The first 4 rows are patterns. Each new row is the sum of 2 different patterns, raised or lowered, with some noise. Before adding, each is slid sideways (what falls off one end comes back at the other) and multiplied by a number that may be negative. Names go in the order of the patterns.
In the rows, 100 means zero.
Known rows, each followed by the names of its patterns:
 87  83  96 102  88 108  99  93 106 111  94 106  94  91  92  88  98 108  94  96  88  89 100 112 114  89  94  83  99  88  91 109  87 100  85 : (2)
117  96 100 101 106  97  87 111 108 101 116  89 109  99  95  82 104 101 101 112  92 100  88 103 115  88 101  96 117  96  92  91  88 112  93 : (0)
 93 105  97  89 100  90 104  90  96 104 116 113 106 117 100  98  87 108 116 101  93 101 115  91  85  94 103  86 113 108  85  99 117  99 107 : (1)
110 115 106  94  89 103  92  98  95 104 102 117  94 116  97  98 108 114 111 101  91 103  87 112 112 102 116  99  88 115  83 106 106  98  90 : (3)

New rows. What belongs after each?
123 132 135 124 115 133 114 116 105 128 131 130 109 132 128 110 113 124 128 108 123 127  98 126 140 119 135 113 114 127 100 122 116 120 104 : (1) (3)
 82  79  69  83  93 108  79  84  93  97  96  86  99 114  96  85 103  74  85 115  92  76  88  81 101  99 107  97  91  93  89  97  92  95  71 : (2) (1)
111 115 110 125 109 131 115 116  96 110 126  99 100 111 114  90  97  96 112 100 121 119  94  96 123 106 120 109 108  93  86 113 101 121  97 : (2) (1)
 70  79  89  78  82  77  93  68  80  89  87  93  70  79 104  74  85  98  71  69 100  94  75  79  69  88  74  82  85  85  90  92  84  97  77 : (1) (3)
 99  87  91 102 104 107  99  95 110 105 100  94 106 104  96 102  85  94  86 105 110  93  85 101 116  90  82 105  97 113  90 110  95 109 107 : (0) (1)
122 119  98  97 121 118  98 106 103 128 105  99 111 112  87 125 119 103 115 123  96 102 110 117 118  97 117 106 104 108 103 125 135 135 116 : (2) (1)
102 126 103 126 110 101 116 110 114 107 126 114 106 126  93 113 111 100  86 114 102 111 121 106 114  99 102 120 101 116 112 119  95  92 107 : (2) (0)
 99  93 114  88 107  92  87  76  89  97  80 106 101 103  99  97  95 109  94  82 100 102 103 104 105  88  85 101 101  98 112  87  99  84 101 : (2) (1)
110 105 101 100  84 104 105  98  94  97 120 115 109 102 110 113  96 103 108 118 104 101 102 108 103  94  98 118  80 122 110  85  89 123 102 : (0) (1)
88 83 80 76 71 70 76 80 94 79 74 76 61 72 79 82 69 90 88 70 80 89 67 92 71 76 78 83 78 87 76 72 77 73 89 : (2) (0)
 93  94  87 116  89 116 115 110 100 117 104 100 107 109 113  96  93 109 108 101  89 112 123 122 120 108 112  91 100 111 116 102 103 118 107 : (0) (1)
110 117 118 134 117 126 117 130 121 153 137 115 127 124 135 116 110 138 103 138 123 116 124 122 118 128 121 131 125 130 130 130 146 126 113 : (2) (3)
 90 115  91 109  90  92 102 114 109  83 104  94 100 104  86 113  91  97  77  94  88  99 110  86 107  92  98 115 100  96 103 107  91  89  86 : (2) (0)
121 108  81  93  97  87  71  82 106  72 108  92  70  81 109  97  93  95 100  87  91 104  82 105  82  85  93 102 107 107 107  93  85  75 104 : (2) (1)
101  99  99  98 106 107 107  88 118  83 100  91  97  97  89  92 108 108 104  76  83 100  73 109 115  73 114 105  92 105 103  92  83  85 104 : (1) (3)
 90  86 104  76 103  95  89  86 112  86  99 102  94 110  96  93  98  88 114 104  97  71  83 109 105 117  87 110  92  88 107  92 105 109 118 : (2) (0)
119 127 119 124  95 106 101  94 116 116  87 130  98 108 118 125 107  96  98 120 122 116 125 112 104  95 115  97 128  94 122 118  95 104  98 : (2) (3)
 74  78 106  86  91  96  65  86  74  78  75  83  81  73  85  76  97  86  77  94  57  85  70  93  89  64  77  58  83  61  97  83  74  93  90 : (2) (0)
108 120 118 102 132 123 115 134 120 120 122 112 102 116 112 119 132 110 116 104 114 128 119 129 110 125 106 113 106 106 133 107 130 106 111 : (2) (0)
 99  84 110  92 106 103 106 121 106 120  89 101  94 115 124  92  99  91 119  91  84  91 106  97 105 103  85  88 125  93 108  98 118  94  90 : (0) (1)
113  92  98 111 121 113 130  92 108 108  90  85 109  97  94 117  89 106  96 110 124  90  96 102 121 106 102  92  80 101 103 122 109 102 112 : (2) (0)
 91 123 120 103 100 121 111  98 124 110 104 111 139 108 106 115 116 111  88 114 109 123 113  98 122 113 128 118 128 108 113 109 111 121 111 : (0) (1)
110 107 120 113 128 118 104  86  97 126 111 117 107 127 110  87 113 106 111 127 127 100 103 128  98 111 108 103  93 105 100 105 117 107 114 : (2) (1)
 96  99 119 107 103  89  95 100 115 110 105 119 113 102 114 107 110 103 108 105  99  91 101 116 110 105 108  93 103 119 110 102 113  87 120 : (2) (3)
 78  82  88  83  99  81  91  72  71  84  81  84  94  69  92  83  93 100  87  76  64  83  84  89  93  84  91  81  76  73  73  94  67  97  89 : (2) (3)
 84  92  99 125  85 113  83 100  93  99 105  78 112  96  90 103  87 111  90 103  83  99 107 111 108  97  95  82  98 106  88 109  92 114  87 : (2) (0)
 93  96  83 107  94  80  90  82 102 114 102 120  88  78 101  86 109 120  84 102  79 101 105 122  89  96 100  94 120  95 118 112 118  98  93 : (2) (3)
102  73  90  73  78  98  66  91  73  96  87  95  91  81 112  81  98  70  93 101  91  77  76 110  84  72  94  79  80  97  90  57  88 102  85 : (0) (1)
121  91 119 117 113 123  94 122  89 114 116 122 116 119 136 103 104 102 102 134 104 108 118 140 102 101 108 104 110 121 129  99  99 136 111 : (0) (1)
121  81  93  95 100  73  83  89 101 112  86 101  88 100 101  85  78  97  89  96  91  80  72  92  89 114  89 106  83  86  90  70 103 111  81 : (0) (3)
 81  79  97 101 106  83  93  82 107  81  99 101  83 101  92  92  82  86  99  77 111 102  91 113 105  83 111  79  93  94  84  87 111 100  97 : (2) (3)
 94 112  83 104 104  93 129  88  98 102 125  92  84  91  98 122  96 123 102 107 101 105  87  98  99 112 106 110  83 102 101 107  86 116  93 : (0) (3)
93 60 85 75 78 77 71 90 61 92 82 76 84 94 87 80 72 74 64 81 75 91 80 93 70 73 82 85 99 74 87 67 72 82 74 : (2) (0)
106 125 110 112 103 103  95 124  94 112 107  99  99 110 121 114 106 115 100  95 105 103 106 124  90 119  96 103 117 114 108  98 102 122 129 : (2) (3)
 96  79  96  86  96  68 101 105 115 103  74 102  85  99  84 101 102 103 107  96  80  89  92 107  76  99  97 119  89  98 103  85 111  93 115 : (0) (1)
118 148 117 109 134 109 125 117 126 117 131 145 118 122 109 121 101 121 116 125 131 131 115 128 119 129 119 134 129 134 110 118 103 123 141 : (0) (3)
 96  75  84  90  86  70  86 101  85  82  79  91  83  83  72  91  89 108  85 100  71  71  98 100 106  85  82  92  64 104  94  96 108  94  74 : (2) (3)
 96 116 114  89  82 109 118 103  85 103 108  78 121 106  96 109 130 100 104 101  97  97  95  94  81 108  85 100 109 121 120 107 108 105  99 : (2) (1)
 89  87  88  62  67  74  55  84  82 100  69  55  88  86  81  53  91 101  93  85  85  72  60  96  81  62  77  76  95  68  77  89  69  96  69 : (0) (1)
109 104  87  80  85  83  92  99 106  93  83 109  99 108  81 105 118 114 103 112  79  92 105 107  90 100 103 103  85 111  96 103 111  92 100 : (1) (3)
123 137 132 108 122 102 116 142 118 108 122 116 123 113 110 134 108 130 116 124 113 106 102 114 111 112 110 113 130 100 104 126 116 129  98 : (1) (3)
 79  77  85 106  96  88  75 110  84  88  65  95  84  79  96  72  90  66  86 105  90 100  88 117  83  77  67  82 113  80  96  85 100  80  78 : (0) (1)
103 120 116 130 113 111 138 128 128 133 118 132 115 103  93 118 107 120 133 123 114  96 122 138 108 108 124 147 120 110 123  98 125 125 136 : (0) (1)
 98 112  99  98 116 111  87 127  98 110 118 124 113 100  96 119 120 119 125 109 100  92 118 103 129  98 123 119  95 111  99 122 128 123 121 : (2) (3)
103 107 100  88  96  98  95  96  91 118 113  97 117 118 104 108  99  85 103  84 107 115  95  91  86  95 112 114 128  86  91  90  92  95 107 : (2) (3)
103  99 112  98 119 112 110  95 106 111 116  98 113  96  90 108  97 119 115  87 126 109 104 102 125 111 102 103 124 112 103 127 113 105 107 : (1) (3)
 72  93  82  70  94  76  88  87  98  84 105  78  78  78  70  90  95  91  81  66  85  87 101  89  79  87  77  94  68  83  85  78  89  73  71 : (2) (0)
108  86  92  93  96  61  94  83  94  81  95 109  81  92  84  86 102  79  77  81  98  71  88  91  92  89  75  98  93  77  85  97 106  81  91 : (0) (1)
113  87  75  91  62  85  94  98  64  86  79  96  77  77 103  91  95  92  85  95  79  65  57  82  68  85  96  90  76  59  86 103  73  70  91 : (0) (1)
118  90 118  80  84 102 102  91  95 106 110  94 112 124  98 119  94 105 100  89  88 101  93  85  92  96 116 108 103  93 105  88  90 101 109 : (2) (1)
80 62 73 79 51 65 65 87 77 55 89 72 78 54 73 63 83 67 62 79 50 62 60 68 73 71 93 51 53 68 42 81 73 59 89 : (0) (3)
121 116  99  95 119 114 117 107 110 109  95 110 111 115 104 134 116 131 107 119 111 121 133 113  92 115  97 128 120 117 134 112 107 123 104 : (1) (3)
 77 103  89 108 115  94 110  89  90 120  76 103 100 108  86 100 102  93 101  84 112  88  96  95 106  97 101 101 117  96 107  96 115 105  95 : (0) (3)
104  98  87 104 131 102 113 105 121  99  96  98  98 102 124 115 105  96 129 104 110  86 114 103  97 115  91 110  87 105 123 112 119 110 137 : (0) (1)
100 104  86  98 113  89 127  87  97 108 106 103 116  91 110 108 101 119 111  83 104  99 114 101 107 120 115 121  91 109  76 115  92 108 103 : (0) (3)
 89 101 109  77  94  92  87 100  85 101  89 105  78  75  78  98 107  85 110  98  95 100 106  80 108  80  93  92  82  87  98  91 100  86  96 : (2) (3)
105 109  84 118  91 101 112 117 118 101  83 106  90 118 117 100 103  86  97 116  97 104 113 103  83 118 110 115 104 102 104  90 106  88 102 : (2) (3)
